The same things were measured in two ways. Each way mixes the same 12 hidden numbers, adds some noise and spreads widely along 7 directions of its own, which tell nothing about the thing.
In the rows, 128 means zero.
Some things both ways: the first way, then the second way.
[146 168 128 151 100  96 138 104 123 105 121 114 153 135 162  77 124 150
 106 146]
[126 127 159 164 119 135 164 134 126 181 115 147 125 120 101 186 149 129
 130 134 131 134]

[133  80  99 131 167 146 133 161  67 100 104 154 118 118 126  33 128 111
 102 148]
[138 131 103 123 151 130 119 163  93 131 142 109 112 120 132 141 101 102
 142 160 107 102]

[141  63 104 113  93 133 149 111  83  76 108 128 123 137 157  72 159  93
 112 142]
[136 148 137 147 163 112 133 134 144 142 137 157 110 108 122 117 130 126
 145 101 147  99]

[ 93  90 135 113 117 136 132 143 113 111 156 123 108 119 166 114 124 139
 136 118]
[123 116 106 166 117 158 139 148 174 145 134 127 155 152 148 176 122 177
 119 124 183 108]

[148 100 137 114 109 132 109 104 102 136 130 145 111 108 162 104 158  91
 107 114]
[139 146 128 145 113 146 156 132 138 150 125 142 142 107  97 132 128 136
 104 131 151 121]

[145  71 102 117  94 144 121 117 124 133 161 151 115 134 127 134 142  97
 133 123]
[157 123 161 107 153  70 148  93 111  76 116 130 164  96  88  62 112 114
 114 133 126 134]

[112 110 182 118 128 128  86 109 103 104  94 128 184 101 121 153 115 172
  94 148]
[129 148 134 118  97 179 115 133 151 132 118 153 136 105 130 129 139 110
  91  91 167 121]

[138 113 132 158 142 136  85  98 126 113 107  95 133  89 126 139 153  99
 101 144]
[127 161 159 147 124 149 133 152  98 132 126 112 137 143 134 151 159 151
 113 109 149 136]

[ 90 148 122 148 145 128 104 128 137 107  95 140 167 101  69  95 135 109
 121 101]
[123 109 140 169 133 127 135 162 152 105 117 131 137 136 144 174 119 149
 143 145 131 119]

[ 80  94 177  80  67 141  98  99 116 109 164 120 113 167 118 160 137 145
 163 122]
[142 155 200 160 165 109 135 131 100  71 137 137 127 109 111 100 149 108
 118 124  97 128]

[ 72  86 159  97  82 107 124 135 110 105 158 145 138 159 159 138 122 178
 144 135]
[133  79 189 154 141  95 143 109 126 122 103 130 189 137 139 192 125 153
 164 111 161 146]

[103 107 144 110 132  71  92 120 119 126 139 146 124 131 170 122 162 177
 116 114]
[133 125 150 143 109 149 139 131 108 131 154 144 127 120 134 165  99 133
  98 146 148  95]

[119 129 184 117  85  54  79  83 101  91 136 126 148 132 252 163 128 172
  96 123]
[128 144 159 207 165 150 129 131 120 184 156 152 124 134 124 154 140 111
 116 132 145 116]

[119  71 212  64  90 143  95  92 106 128 114 133 127 107 136 194 152 119
  92 127]
[153 126 147 177 130 109 152 137 153 125 137 148 121 114 118 141 122 142
 144  96 153 133]

[ 67 137  95 133 157 102 146 171 147 100 142 170 135 126 165  77  80 155
 145 139]
[143 159  82 157 149 156 131 161 118 157 157 154 122 129 137 134 122 120
 114 131 129  99]

[133 127 111 142 143 115 126 118 150 140 157 134 122 139 168 128  99 157
 153 143]
[135  92 117 169 134 112 117 119 203 117 181 135 133 157 159 156  90 150
 175 110 175 126]

[100  85 122 104 107 142 139  86 120 127 129 139 136 138  94 116 157  85
 158 118]
[136 108 145 187 169  82 143 149 183  92 157 108 118  73 106 107  82 128
 134 148 138  92]

[149 119 117 147 159  76 109 115 119 127 128 174 132 121 179  83 109 135
 110 150]
[128 106  54  84  94 148 142 153 146 228 150 149 135 111 122 169  94 120
 111 154 164 133]

[124 133 195 143 153  77  70 103 161 166 195 117 134 124 113 186 100 140
 103 127]
[137 184 184 117 125 127 145 128 123 168 137 196  81  99  96  66 168 136
 128  94 154 155]

[107 161  97 141 110 118 165 164 137 112 110 164 184 130 101 106  98 177
 130 140]
[128 102 140 153 132 107 152 120  80 135  87 116 139 131  90 157 116 119
 106 157 105 150]

[ 80 121 156 109 118 119 122 109 106 136 148 147 163 173 129 126 106 183
 162 158]
[111 151 168 179 148 160 116 127 150 164 149 149 117 112 129 144 138 121
 146  95 168 115]

[116 112 145 109  84 149  93  55 116 127 146  84 124 123 124 139 155 101
 143 100]
[116 102 192 149 131 140 130 142 169 100 109 148 152 112 141 127 140 162
 138 121 169 140]

[160 127 145 119 112 142 109  86 130  98 100 126 153 107 147 130 170 112
  69 121]
[139 107 190 228 190  98 155 128 125 119 145 130 135 151 123 169 135 139
 151 154 118 108]

[ 81 127 168  91  46  86 107  82 104 131 149 133 121 173 123 140 148 122
 163 104]
[127 119 144 146 134 124 156 153 111 130 133 127 110 115 101 152 108 137
 146 159 116 138]

[168 110 100 112 116 183 129  89 130 178 133 120 115 155 131 127 155 145
 160 149]
[115 112 158 169 140 139 145 125  95 132  95 107 154 128 122 183 139 140
 122 123 129 118]

[154 101  96 140 138 143 116  75 131  75  92  94 130  99 105 114 166  80
 118 119]
[135 135 143  91 117 158 116 151 149  93 123 161 104 112 128  90 133 124
  90 108 160 117]

[178  92 178 124 149 123  81 133  97 168 128 166 108 130 151 146 146 128
  85 136]
[158 138 124 156 103 105 157 113 154 144 153 116 116 142  92 175  99 114
 150 127 149 123]

[113 107 134 113  80 138  99  80 123 143 146 131 134 158 117 148 127 132
 175 127]
[120 114 172 194 170 120 129 107 132 115 123 125 176 130 136 157 146 138
 153 104 130 131]

[ 80 127 101 151 132  86 147 169 146 109 131 157 142 114 108  99  97 137
 154 106]
[128 123 112 150 125 133 136 118 108 103 112 143 147 151 139 154 131 156
 134 102 117 139]

[129  97 130 119 124 136 154 154 121 102 142 122 105 128 106  81 127 103
 107 107]
[159 115 128 111 121 100 156 141 162  84 115 156  91 118 106 116 108 135
 152 128 131 117]

[177 115  99 160 106 109 123 113 114 111 134 103 107 140 205 102 145 145
 131 115]
[127 115 140 154 135 120 133 122 118  97 107 122 141 161 137 177 134 133
 136 124 115 121]

Other things, the second way, with their names:
(346): [137  89 149 112 119 109 149 149 104 133  75 145 149 115 129 182 134 119
 147 136 107 149]
(423): [154 125 147 130 113 159 134 112 154  70 131 147 122 138 117 122 118 120
 113 115 151 106]
(95): [120  92  82 152 141 110 149 164 141 156 127 166  96  98 128 149  89 138
 145 160  96 115]
(637): [108  79 103 157 149  87 119 163 176 112 195 144  96 141 176 154  78 159
 195 169  99 122]
(726): [148 147 142 136 136 120 140 139 125 162 126 170 155 111 124 115 160 127
 105 100 147 156]
(509): [134  67 100 134 129 123 138 122 186  91 136 101 169 135 139 169  91 150
 160 133 159 110]
(42): [ 97 114 127 124 123 130 126 185 102 165 107 160 115 119 156 163 129 166
 148 122 126 170]
(328): [161  93 111 135 146  95 152 121 149 129 171 137 134 148 125 148  94 132
 164 146 138 122]
(373): [114 127 188 195 133 156 138 117  98  80  91 154 134  83 140 178 162 129
 144  61  84 127]
(739): [136 161  99 145 159 164 144 162 101 124 174 127 118 144 147 150 135 158
 155 127 119  84]
(457): [137 123 141 153 125 109 148 103 150  99  93 120 126 118  89 128 133 111
  93 114 133 103]
(617): [152 104 162 116 128  81 147 136 123  81 107 125 127 131 111 126 107 133
 142 136 140 147]
(133): [161 139 170 162 145 115 146 112  95  77 125  79 150  99  95 137 129  91
  96 118 122  97]
(347): [148 145 159 121 157 157 155 115  64 100 104 116 142 111  99 129 158 119
 127 118 113  97]
(563): [150 121 142 200 140 141 152 134 134 122 168 110 161  95 113 171 105  95
 107 155 119  93]
(8): [132 157 158  85 111 189 126 144  71 114 110 165 155 121 158 157 164 145
 143  87 132 129]
(173): [149 141 129 155  88 137 119 150 216 110 190 164 122 117 150 124  90 139
 133 107 186 135]
(533): [161 157 197 184 148 118 153 146 145  91 142 133 129 139 122 166 157 123
 147 117 136 101]
(332): [154 102 116 151 126 145 160 148 146 121 104 114 126  83  84 149  96 101
 110 150 144 101]
(719): [152 156 191 150 120 119 133 103 113  58 127 160 110 117 115 101 138 115
 140  91 105 144]
(150): [131 144 184 165 133 147 120 124 106  81 141 157  93 143 151 122 134 158
 175  88 132 140]
(340): [136 112 103 165 127 143 136 124 190 159 154 121 160 112 119 154  98 124
 131 124 181 110]
(25): [121 123 120  78  70 171 113 123 110 111 128 159 115 144 150 134 119 136
 118 108 134 158]
(573): [152 148 155 162 135 115 166 117 122 158 147 123 144 152  93 176 140 138
 161 116 150 150]
(553): [116 142 134 139 110 109 134 167 112 163 114 155 140 112 142 162 136 142
 123 124 120 163]
(492): [140 160 110 110 106 160 153 144  73 145 103 136  89 112  64 121 136  82
  67 142  98 148]
(629): [123 161 143 142 136 147 133 174  54 129 100 170  98  80 121 111 152  99
  93 131  49 154]
(725): [141 163 148 159 127 113 135 131 154 115 147 161 129 123 124 121 142 126
 118 104 130 126]
(478): [137 144 150 118 130 142 138 142 101 138 128 155 126 104 117 133 141 101
 117 133 110 126]
(251): [147 101 166 128 145 153 150 107  51  82  97 140 130 135 122 159 111 132
 156 140 101 105]
(348): [139 112 115 129 114 136 134 151 151 120 130 184 114 111 141 135 101 132
 132 129 135 122]
(398): [121 156 127 155 150 125 137 118  93 141  99 135 119 118  99 127 153 114
 126 102  96 137]
(394): [161 110 171 181 176 103 148  95 143  81 146 113 187 162 127 167 131 136
 190 126 136 113]
(370): [137 148 180 150 141 182 112 132 160  98 182 183 146 144 183 142 167 140
 160  92 147 107]
(201): [149 121 174 131 106  92 118  94 139 116 146 133 119 141 117 139  97 104
 152 115 157 159]
(299): [130 141 113  81 124 149  85 130  98  68 155 143 145 149 178  96 127 122
 126 108 107 143]
(468): [118 129 134 156 122 142 129 134 123 146 116 120 151 171 141 197 151 139
 149 108 138 154]
(363): [132 120  73 104  91  86 116 173 147 120 159 105 119 116 145 139  66 134
 123 138 138 144]
(58): [136 124 125 161 132 119 164 164 144 140  92 118 124  82  82 139 119 117
 104 149 131 121]
(78): [163 170 191 114 117 139 155 141  62 123 121 163 125  72  92 112 152  82
  76 118 109 135]
(142): [128 110 189 204 139  98 147 114 158  88 116 145 139 165 146 204 149 163
 179  96 122 133]
(41): [138 158 158  88 118 165 110 159  99 111 140 156 132 131 165 121 147 138
 101 110 163 108]
(505): [122 140 110 138 143 134 144 176 119 134 156 131 123 139 132 118 119 167
 100 171 133 114]
(799): [142 116 128 175 129  94 138 128 149 127 182 102 159 187 143 169  98 171
 133 136 174 141]
(484): [123 141 142 165 150 186 133 134  78 109  70 143 172 132 136 169 181 120
 114 110  90 119]
(385): [145 144 130 137 156 120 139 119 148 129 144 168 109 112 103  91 134 111
 113 111 135 106]
(360): [149 192 111 138 147  92 134 162 110 106 194 140  88 127 119  73 117 120
 115 148  90 122]
(422): [133 118 122 144  92  80 145 141 198 151 138 164  60 114  91  98  88 135
 126 130 158 164]
(687): [134 140 119 146 139 192 134 153  59 124 127 139 112 122 111 144 136  87
  83 151  79 122]
(477): [128 110  97 115 138 124 141 151 122 177 102 135 163 106 126 178 132 113
 124 118 130 126]
(104): [120 131 135  78  93 157 135 143 128 137  75 179 122 123 125 129 149 139
  95 115 153 135]
(145): [132 152 166  90 102 146 128 129  79 106 122 176 132 112 143 122 142 131
 122 108 111 143]
(435): [143 135 149 144 141 114 141 133 107 114 151 128 106 115 106 101 115 122
 134 147 117 140]
(473): [130 111  93  79  97 123 140 165  99 140 144 130 100 105 117 114  84 132
 103 172 122 147]
(439): [114 134 123 117 130 179 149 158  97 114 116 168 105 134 136 129 147 172
 135 139 102 120]
(380): [107 115 174 176 133 119 133 103 177  92  87 101 145  79  81 137 133  92
  90 114 134 104]
(68): [133 131 110 120 138 133 121 160 101 105 131 132 123 135 155 149 114 146
 152 104 132 121]
(436): [134 111 123 136 150  86 137 158 105 142 104 107 108  91  91 110  99  87
  77 179 113 117]
(295): [121 177 136 122 128 152 114 159 103 109 140 157 107 101 127  72 155  91
  65 151  75 129]
(642): [156 128 139 123 111 147 148 105 127  87 122 144 142 138 116 132 124 142
 136 101 144 129]
(318): [130 122 143 165 141 128 131 163 113 112 135 119 139 145 148 175 114 138
 137 148 126 121]
(482): [145 121 173 196 204 112 159 122  20  91  99  77 141 149  89 142 129 125
 116 180  78 104]
(264): [147 160 168 157 139 118 125 136 114 131 142 171  98  88 127 112 124 104
 138 103 121 119]
(769): [142 127 145 160 125 120 149 129 169 128 117 212  83 111 117 127 126 144
 159  89 138 130]
(601): [156 131 138 126 129 133 156 117  80 132 121 165 142 162 119 143 149 135
 111 132 113 141]
(593): [149 123  58  32 120 163 131 144 108 113 131 141 148 137 132 129 129 106
 113 141 110 113]
(376): [144 128 150  98 133 157 127 118  96  84 118 172 138 140 141 109 132 142
 133 100 143 132]
(655): [125 147 124 144 132  95 127 163 161 152 145 153 107 110 115 115 128 111
 113 130 126 155]
(624): [122 108 115 208 159  89 136 132 156 147 167  83 131 127 109 144  79 137
 135 150 153 126]
(341): [128 136 100 146 135 125 137 186 165 154 151  86 141 105 118 150 102 132
 112 146 172 118]

Some of these things the first way, each followed by its name:
[183  57 145 111 134 128  86  79 118 112 116 152 117 119 109 153 167  71
  96 109]
(385)
[160 145  70 161 123 154 110 108 128 101  85 114 164 103 144  95 110 169
 122 168]
(299)
[138 113 147 136 116 123 112 117 114 108 115 161 124 129 134 121 148  78
 107 149]
(573)
[141  58 140 110 153 127 104 102 101 136 137 146  80 130 139 100 174  59
 117 121]
(739)
[140 122 103 132 138 148 137 140 131 126 114 142 125  99 101  93 130 100
 111 130]
(642)
[186 144  69 166 160  73 139 110 118 137 105 144 137 101 172  53 171  97
  78  95]
(251)
[132 109 135 109 117 143 135 138 111 139 161 130  90 138 162 101 131 156
 145 126]
(719)
[ 98 127 163 115 131 117  83  90 127  94 166  97 110 138 166  96 112 152
 133 138]
(370)
[135  92 194  97 122 179  88 113 105 101 122 114 113 129 145 130 167 126
  81 139]
(533)
[103 152 113 125 110 166 103 119 125  87 113 116 155 118  61  79 103 156
 141 137]
(295)
[140 130  89 182 138  81 114 122 143  62 109 133 144 119 116  75  97  94
 113 137]
(593)
[ 75 146 123 152 145  85 182 187 140  73 169 130 150 130 172  76  73 185
 125 131]
(423)
[109 130 138 117 116 159 171 141 116 121 125 143 162 124 142  93 111 138
 117 137]
(58)
[105 125 157 130 155  73  76 115 145 150 128 153 154  99  72 162 130 127
 109 109]
(473)
[140 113 112 122 167 143 123 137 131 157 156 150 103 134 163  75 135 176
 137 136]
(145)
[134 136 114 144 131  89 149 144 153  88 131 157 152 120 150  93 100 136
  88 151]
(328)
[123 126 169 102 138 131 111 165 162 124 155 161 139 118 135 162  94 198
  82 141]
(601)
[116 141 118 182 135  98  88  65 149 123 106 126 160 113 161 154 147  77
 144 134]
(341)
[123  84 110 114 135 146 118 107 122 163 137 172 117 138 107 154 147  95
 170 133]
(624)
[124  83  96  90  79 151 122  67  87 109  96 118  82 135 122  86 190  70
 179 109]
(42)
[140  89 146 125 136 125 113 115 110 135 142 121 130 127  95 114 132  96
  98 142]
(347)
[128 117 137 162 177  66  88 113 127 110 142 140 121 117 148  88 126 107
 116 109]
(478)
[ 97 145 153  81  73 119 124 106 146 128 108 144 155 141  71 143 131 149
 126 102]
(769)
[168 122 119 125  65 146 121 105 108  89 104 118 129 122 204  97 157 140
  85 154]
(360)
[ 98 107 159 114  67 118 125 114 109 111 131 124 172 139 109 138 101 149
 127 139]
(509)
[135 176  86 207 190  79 120 162 151 122 121 154 170 114 134 101  95 171
 115 156]
(201)
[132  97 137 115 139 107 111 107 105 128 141 143 114 143 107  73 144 125
 137 100]
(637)
[116  85 132 135 162 100 112 128 130 127 119 143 130 115 156 135 140 127
 121 121]
(68)
[142 120  63 123 132 144 126 102 150 134 135 138  91 124 135 112 149  94
 156 111]
(376)
[132  97 112 135 157 137 118 139 110 123 113 157 111 104 167  64 152 123
 129 118]
(553)
[ 91 121 114 106 114 189 159 170 128 100 120 136 123 151  32  65 125 151
 158 134]
(142)
[143 122 120 135 143 116  89 112 150 176 161 142 118 132 122 182 152 104
 126  93]
(482)
[163 105 103 137 117 136 143 129  96  89 107 117 157 113 170  99 137 155
  87 142]
(436)
[ 79 103 136 102 123 150  88 109 101 102  77 143 148 112  37  91 152 104
 123 144]
(8)
[172  99 119 141  98 171 130  75  94 144 113 119 156 166  98 116 155 131
 172 132]
(380)
